There are 10 hidden switches. A switch that is on adds its own fixed numbers to the row, and there is some noise. The rows also spread widely along 14 directions, which tell nothing about the answers.
Some rows, each with its switches (1 for on, 0 for off) after it:
[-29 -20 -18   6  39 -18   6   6  12   5   5 -17   3  -8   7  38   4 -15
  -4  60 -16  17  12   3  13 -20 -12  24   6]
0 0 0 1 0 0 0 1 1 1
[ 21  33  25   4 -37 -11  64  11 -16   1  15 -38  14  12  36   2  -7   1
  42  -5  -6   7  25   9  14 -18  27  -8   9]
1 1 0 1 1 0 0 1 0 0
[ -6  16 -11  -5   6  -7  13  11 -22  -2  -8 -38  -4 -16  10  18 -16   2
  22  26 -28  30 -14  29 -40 -31 -15  16  14]
1 0 0 1 0 0 0 0 0 0
[  8  -7  18 -17 -25  -4  30  34   2  13  -8 -14  30  51  28  -3  23   2
  27   4   2 -15  -8   4  -5  -7 -13  -1 -17]
1 0 0 0 0 0 1 1 0 0
[ -3  41  16  27 -30   3 -25  10  -7 -24  31  -9   2 -36  14  58 -17 -16
  14  -7  17  40  -4  24 -22   6  -4 -24  15]
1 0 1 1 1 0 0 1 1 0
[-13   5 -10  -5  -7  -5  17 -24  37   7  25 -21   0  -6  16  22 -20  19
 -42  42  12  34  33  14   0 -19 -37  50  10]
0 1 1 1 1 1 0 0 1 0
[-15   4 -18  -6  10  13   2  -5  28  -3   4  14 -15   9  13   6  25  -9
 -30  20  13 -14  31   4  26  37  -5  -7  10]
0 0 1 1 1 1 1 1 0 1
[ -8 -18  -1  -3 -10  -5  -1  -5  15  -3   0  -8   7  10   8  53 -15   8
 -39   6  17  12  -5  14 -12   8 -27  11 -38]
1 0 1 1 1 1 1 1 1 0
[  0  33   6  -6 -24  43   9   7 -39  29  15   3  -8  19  -5 -26  -6 -12
  -2 -17  36 -20   6  28 -18  -5  -2 -21   1]
0 1 0 0 0 0 0 0 0 0
[-41  31  -4   8  -2  -2 -10  -7  32 -10   5  15   0 -17   1  31  -4  11
 -15  17 -20  30 -10   9  11   8 -19  11  -5]
0 0 0 0 1 1 1 1 0 0
[  2   0  22   3  -9  -4  14  -6  19   6   9   7  14  23  38  25  -8  30
 -28  -1  18 -11  26  -7  28  12  -8   8 -44]
1 1 0 0 1 0 0 0 0 1
[  2  11  -7  13 -13  -9 -14   4 -20  19  -9 -27  -4  -9  26  -4 -22  12
  -7  10  14  -5  19   4 -34 -58 -36  45 -12]
1 0 0 0 1 0 0 1 0 0
[-28  16   5   2  24  19 -27  32  -3 -25  28  27   6   7  44  58  21  10
 -11  29  10  13   8   6   5  30 -10  -6  -3]
1 0 0 1 1 0 0 1 0 0
[ -4   6 -13 -30  33 -12  46 -15  19 -10   3 -28   0  -1   7   1  -3   0
   7  64 -51  36  22   7  15   3   2   6  34]
0 1 0 1 1 0 0 1 0 0
[ -6  23 -43 -19  12   9  -4  12 -37 -27  14   1 -23 -13  16  21   4 -18
  18   4  20   7  20  38 -35  22  -1   1  14]
1 0 1 1 0 1 0 1 0 0
[-18  32  -8  -1  17  22   7   0 -18  -1  39  26  11  45  13  29  -9   3
 -20   6  13  -3   3  -5  25  16  16   0  -1]
0 1 1 1 1 0 0 1 0 0
[ 20  20  12  26 -49  -2  19  13  19   6  29  -9   3  18  47  27  14   7
   9 -26  18 -19  14   3  11 -10   3   9   4]
0 1 0 1 0 0 1 0 1 0
[-23  20 -17  23 -42 -25   4  33  20   5  33   3   1  10  24  11  29 -42
  41  15  29   5  26  16   4  11 -12   9  15]
0 1 1 1 1 0 0 1 1 0
[ 10  21  21   7  21  38   3 -12 -35 -10  -7   1 -16  -4  31  10  -9  15
 -29 -16  -5 -23  12   1   8  -4  18 -26 -10]
0 0 0 1 1 1 0 0 0 0
[ 26  -3  10  -2 -31  -8  25  -2  33  -6   9 -23  11  13 -11  31 -10 -21
   8 -11   0   7  -5   4  19  40  20 -45  11]
1 0 0 1 1 0 0 1 1 0
[  8   3   3  15  20 -13   2   2 -30  -8 -10  -2  11  20  41  10   2   4
  13  -9 -14 -28   4 -28  20 -27  20   1 -33]
0 0 0 1 0 0 0 1 0 0
[ -1 -14   2  13  28 -12 -30  14 -27  -2 -24  -1  -2  -5  45   2  21  -8
   9  15   9 -26  24 -21   0 -21 -13  -5 -36]
1 0 0 1 0 0 0 0 0 0
[ 15  41  28  11  25  17   5   1 -45  -8  10  -7  10   1  24  10   1 -12
  22   3 -16  -1   7 -15  14 -34  24 -28  20]
0 1 1 0 0 0 1 1 0 0
[-12  30  34 -10  19  25  -4 -11 -22 -17   5  25  32  18  35 -18  -4  15
  -7   7  10  16  12 -14  20  -8  -6 -23 -14]
0 0 0 0 1 1 1 0 0 1
[  7  17 -11  -1   8 -10 -26 -37   7 -13   0  15  19  14  18  -7 -26   8
 -17  -8   5  15   2 -24   6  -8  -9   5 -25]
0 1 1 1 0 1 0 0 0 1
[-38 -11  -2  13   0  26  -9  25  -1  20  18   0 -10  -3   7  43  17 -11
 -26  18  42 -13   9  21  -1  10 -21   5 -11]
0 0 0 1 0 1 0 0 0 0
[-17  36  12  -6 -23  17  26  -6  38   4  10  -1   8  10  -6  19 -17  12
 -19  11 -21  31 -14  30  13   7  -4  -3  17]
1 0 0 0 1 1 0 1 1 1
[ 43  -4  29   5 -11   6  42  -9   6   6   1 -48   6   0   0  31 -12  -2
   2 -16 -11 -16   4  -6  19  -4  31 -27  17]
0 0 0 0 0 0 1 1 0 1
[-12  35  -5 -16  20  19 -26  -1  -2 -35 -11  33   0   7  44  17   9  33
 -15  -1 -28  17 -19  10 -16   9 -18  -1 -21]
1 0 0 1 0 1 1 0 0 0
[-20   3  24 -25   4   8  26  26  35  -7  10  14   9  14  31  13  59 -16
   9  54  -4  14  31  22  34  51  -6 -42   0]
1 1 1 1 0 0 0 1 1 0
[ 10  23  27 -26  -1  30  -1 -15  23   4  -4  -9  17   4   3  -4 -14  14
 -26  34 -22  42 -10  13 -10  -2 -18 -28  12]
1 1 0 1 0 0 0 1 0 1

New rows, each followed by its switches (1 for on, 0 for off):
[ 10  29  -3   3 -13  -3  -1  21  26 -13  -8 -10 -16 -15  34   3  36  -9
  31  12 -32   0  10  11  -2  11   2 -16  34]
1 0 0 1 0 0 0 1 0 0
[  2  30   4   3  44   0 -13   9 -27 -28  -2  24  15  24  39  11  18 -17
  28   4 -24  -8   3 -23  30 -15  23 -18   8]
1 0 1 0 0 1 0 1 1 0
[-22  12 -25 -25 -11   6  25  -6 -18  10   8   5   1  27 -17 -12  -8 -12
  -3   8  17   5  -2  36  -9  13  -4  -4 -20]
0 0 1 1 0 0 0 1 1 0
[ 10  -3  -2 -18   3  -4 -14  18   3 -12   7 -12  21   6  20   3  16 -40
  27  39  16  32  14   9 -23  -5 -27 -19  23]
1 1 1 1 0 1 0 1 1 0
[ -5  41  15  -2  21  -4   0 -22  39 -11   3  25  21  23  45  -4  18  24
 -16  23 -31  11  21 -40  64  -7   7   1  -1]
1 1 1 1 0 1 0 1 0 0
[ 11  11  33 -20   7  29  25  29  14 -14  -2  -6  -2  22  47  36  38  17
  -9  25 -38  -2  -3  31  -1  19   1 -24   9]
1 0 1 1 0 0 0 1 1 0
[ -7  15  33   1  -2  17 -22  35 -23 -22   6  30  43  49  64  -9  27  -3
  23  -3  17  -4  -3 -19   3  -5  -9 -25 -24]
0 0 0 1 1 1 0 1 0 0
[ 14 -11 -13  -4   8 -20   6  12  30 -19  21 -17  14  15  44  42  16  -6
   9  31  -5  13  20  -5  -1  -9 -14  31  20]
0 1 1 1 0 1 0 1 1 0
[  4  36  35   2 -22   9   5  -2  17   3  -2   7  27  27  34 -20  11  19
   0 -11 -10  -3  -1 -18  23 -24  -5  -4 -11]
0 0 1 0 0 1 0 1 0 0
[-13 -13   5 -12  14 -20 -35  -2 -14 -32 -13   9  20 -34  33  19   4 -10
  10  25  25  40  24  -4 -18   5 -36 -22 -60]
1 1 0 1 0 1 1 1 0 0
[ 13 -12  10 -13  -8  -6  12  25   0 -10   3  -4  20  36  22   6  24 -33
  26  11  16  -7  12   4   6  33   3 -39   1]
1 0 1 1 1 0 0 1 1 0
[  6  -3  25  -4 -13 -13  37   5  33   2   7 -19  19  30  13  54  -9  12
  -9  15 -27  13 -11  11  14  10  -2   2 -16]
1 1 1 0 1 0 0 1 1 0
[ 15   2  18  -3 -26   8  21  -1  24  26 -13 -32  17  26 -20   0 -14 -10
   1  -2 -12   5 -30   4   2   1   3 -29   8]
1 0 0 1 0 0 0 0 0 1
[ 10  23  -1 -25 -13  22   3   0  31 -11  -1   0  -6   9  31 -21  17   1
 -17  28  -2  17  26  28 -14  13 -25  -7  34]
1 0 1 1 1 1 0 1 1 1
[-20  42   2 -13  31  45 -16   1 -29   0  22  14  24  22  -4   7 -17  -7
 -13  31   3  35 -18   7  -1 -29  -5 -14  34]
1 0 0 1 0 1 0 1 1 0
[ 13 -17  15  14  12   9   5  17   5  16 -12 -22   9  30  21  35  -5  -8
 -18  11  -8 -25  -5  -6   3 -29  -7   8   1]
1 0 0 0 1 1 0 1 1 1
[-25  52  14  35 -41  15  -1  17  16  14  32  -8 -15 -22  32  47  -4  20
 -14   6   7  19   7  30  -9 -15 -18  22  11]
1 1 0 1 1 0 0 0 0 0
[ 15  -8  19  13 -20  14   0  11  35  15  12 -11 -14 -17  25  33  27 -14
 -22   7  37 -24  48   5  24  11 -11 -16   3]
1 1 0 0 0 1 0 1 1 0
[-27  -2  13  -2  15   3 -26  11  19  -4  -1   4   4 -25  11  17  18  -8
  -1  45  -5  26   3  13 -11   0 -37  -8  -3]
0 0 0 0 0 0 0 0 1 0
[ -8  19  19 -24  21   2  32  -2  21  -4   6  -8  17  14   4  12  10   3
   5  45 -32  26   5   6  30   3   5 -13  23]
1 0 1 0 0 0 0 1 1 0
[  4   9 -14   7 -15 -12 -11   6  -4 -22 -13  20   5  25  23  13   4  -9
  21 -45  -7 -22 -23  -5   2  23  16 -20 -42]
0 0 0 1 0 1 0 1 0 0
[ -5 -20   8  22  -3   4  17  28  14   6   8 -26 -21  -8  26  70  24  -1
 -14   8   1 -28   9  23   1  23   3   4  -7]
0 0 1 1 0 0 0 0 0 1
[ -8  31  -5  19  43   7 -12 -15  25  12   3 -16 -11 -13   2  14  -3 -13
 -25  60 -39  18  15 -15  31 -34  -1   9  65]
1 0 1 1 1 0 0 1 1 1
[-34   6  -9  15   8 -40  35 -12  37   0 -11   1   7  18   3  28   7   4
   6   4 -41  -4 -12 -18  59   9  20  15 -32]
0 0 1 1 0 1 0 0 0 0
[ 57  16  30 -32 -29  17  12   1  32 -22  12  -7  24  26  50 -11  22  10
   7   4   0  14  20   1  -1  16  -7 -38  25]
1 1 0 1 0 0 1 1 1 0
[-30  47  -4  26 -20   3 -12  20 -21  -2  16  22  10   7  17  13   5 -26
  32 -14  18   6  -5   9  13 -14   9 -14  -6]
1 0 0 1 0 1 0 1 1 0
[ 22   2  16   2   6   4 -27  -5   6 -33  13 -16  -4 -39  51  56 -19  25
 -24  16   8  34  27  11 -33   8 -26  -1  -7]
1 1 0 1 1 0 0 0 0 1
[-34  74   6  -2  -7  55 -13  19 -38   6   7  26  -8   0  10 -27  14 -19
  10  11   3  16  -7  41 -15 -21  -4 -33  27]
1 0 0 1 0 1 0 1 1 0
[ -2   9   3 -28  14  -2  10  -8   6 -25 -21  15   9  23  37 -26  15  14
   5  21 -39  14  -2   8  -3  10 -16 -15 -16]
0 0 0 1 1 0 1 0 1 0
[ 10 -11  11   1   8 -17  17 -16  12   7 -15  -8  19  36  14  20 -11  14
 -17  -8 -10 -17  -7 -22  33   6  13  -5 -44]
1 0 1 1 0 0 0 0 0 1
[ -7  48 -11   7 -14  32 -26  12 -30   1  12   2 -12 -11  -9   1 -17 -26
   9 -11  21   9  -5  24 -30  -7  -7 -19  34]
1 0 0 0 1 1 0 1 0 0
[  5  39  40  -8 -30  39  -8  18  25   0  11   9  21  24  38  15  15  22
 -16  13 -17  28 -23  23 -19 -10 -27 -19   8]
1 1 0 1 0 0 1 1 1 0
[-34   3 -13   8   4   6 -19  21  15  34  15   8   0   7 -20  19  14 -34
  -5  35  32  -3  11   1  15   9 -21  -5   2]
1 1 0 0 0 0 0 1 0 0
[ -3  45  18   7  -1  28  45  10  22  17  17  -8  -3  28  11  17  18   3
  -3  16 -37 -10  -4   8  49  -5  34 -16  47]
1 0 0 1 0 0 0 1 1 0
[ -2  27  32   9  35  13  19  -1 -15  -3  14 -22   8 -14  14  32  -4  -4
   8  34 -31  21   7   0  17 -22  15 -15  29]
0 1 1 0 0 0 0 0 0 1
[ 12   0  11  -5 -44  -6  16  27  40  -2  26 -17  25  32   3  43  14 -17
  21  -6  20   9 -14   6   7  44   4 -24  14]
1 0 1 1 0 0 0 1 0 0
[-23  30   4  19  -7   5 -44  12   3   0  13  19   9  -6  29  -3  10 -14
   5  24  13  18  11  -8  -7 -14 -28  -4   1]
0 1 0 1 1 0 0 1 0 0
[ -3  -2   8   4 -20 -20  42  29  23  -1  -2 -28  -5  -3  19  12  34 -20
  44  15 -19  -6  14  16   7  18   0 -10  21]
0 0 0 0 1 0 1 0 0 0
[-36  30  10   1   5   0  15   5  -2   6  -3  16  12  16  19  -5  11   0
   9  30 -32  17  -8  13  15 -21  -5  -4 -27]
0 1 0 1 0 0 0 1 1 0
[-20  15   1  19  13 -24  15 -20  11   5  -2   1   5 -19  -5   6   4 -31
  18  16  -9   7  23 -20  55 -17  14 -16  -9]
0 1 0 0 0 1 1 1 1 0
[ 29  29  16  -9  -1   0   6  -4 -11 -29 -14   5  23  36  33 -11  -3  -1
  27 -17 -47   7 -28   0  -8  -7  21 -32  -3]
0 0 1 1 0 0 0 1 1 1
[ -4  -4   7  -8   4 -19  11  -8  -4 -13  20 -15  32   9  -3  50 -29   7
   4   4   9  28 -10  -5   3   4   0   6 -25]
0 0 1 0 0 0 0 1 0 0
[  5   9   1   3  33  20 -28   8 -14  -7 -16   6 -14   5  26  10   9  -9
 -12  18 -24 -10  -5   3 -12  -4  -8 -21  11]
1 0 0 1 1 0 0 0 1 0
[-14  14  -2  39 -23 -31 -21  -1  12   8 -29   7   9  10  27 -10   6  -5
  20 -29 -15 -21 -19 -28  16 -32  -5  10 -46]
0 0 0 1 0 1 0 0 0 0
[ 32 -19 -30  -4 -17 -26  15  13  11  -5  21 -17  18  49  32  34  -2  -3
  17 -15  16 -20   3 -14  -7   3   1  29  -6]
0 1 0 1 0 0 1 1 0 0
[-23 -10 -28  -7 -11 -14  24  -7   4   9  11   7  11  26 -20  18  -9 -15
  -1  -6  28  -7  -1   6  23  36  10  -6 -36]
0 0 0 1 0 0 1 1 0 1
[-11  15  34  -8  -4  -1  14   4   4 -10  -8 -23  23 -21   2  -8   0 -19
  30  30 -16  42   4   5  -1  -9 -10 -34  14]
0 0 0 0 1 1 0 1 0 0
[  3  16 -18  13 -25 -15 -29   2  17  -9  -8   7 -12 -21  23  -5  11 -20
  15  -4  10   1  18  13 -12   7 -14 -12  -7]
1 0 0 1 0 0 0 1 1 1
[  3   4  22 -35  -7  34  14   6   1  -4   4  10  20  32  11 -12  22  -6
 -11  10  21   2   8  20  -2  20 -16 -34  -3]
0 0 1 0 0 1 1 1 1 0
[ 14  10  13  36  11 -29 -11  -1 -12   9   4 -28  22  -7  17  17 -13 -14
  32   0   6  -6  12 -47  29 -51  10   5   8]
1 0 0 0 0 0 0 0 0 0
[-23 -11   1  27  16 -12 -24  -8  -6  10   6  -6  14 -13   4  35 -18 -12
 -18  23  20   9   6 -12  11 -32 -12   9 -29]
0 0 0 1 0 0 0 1 1 1
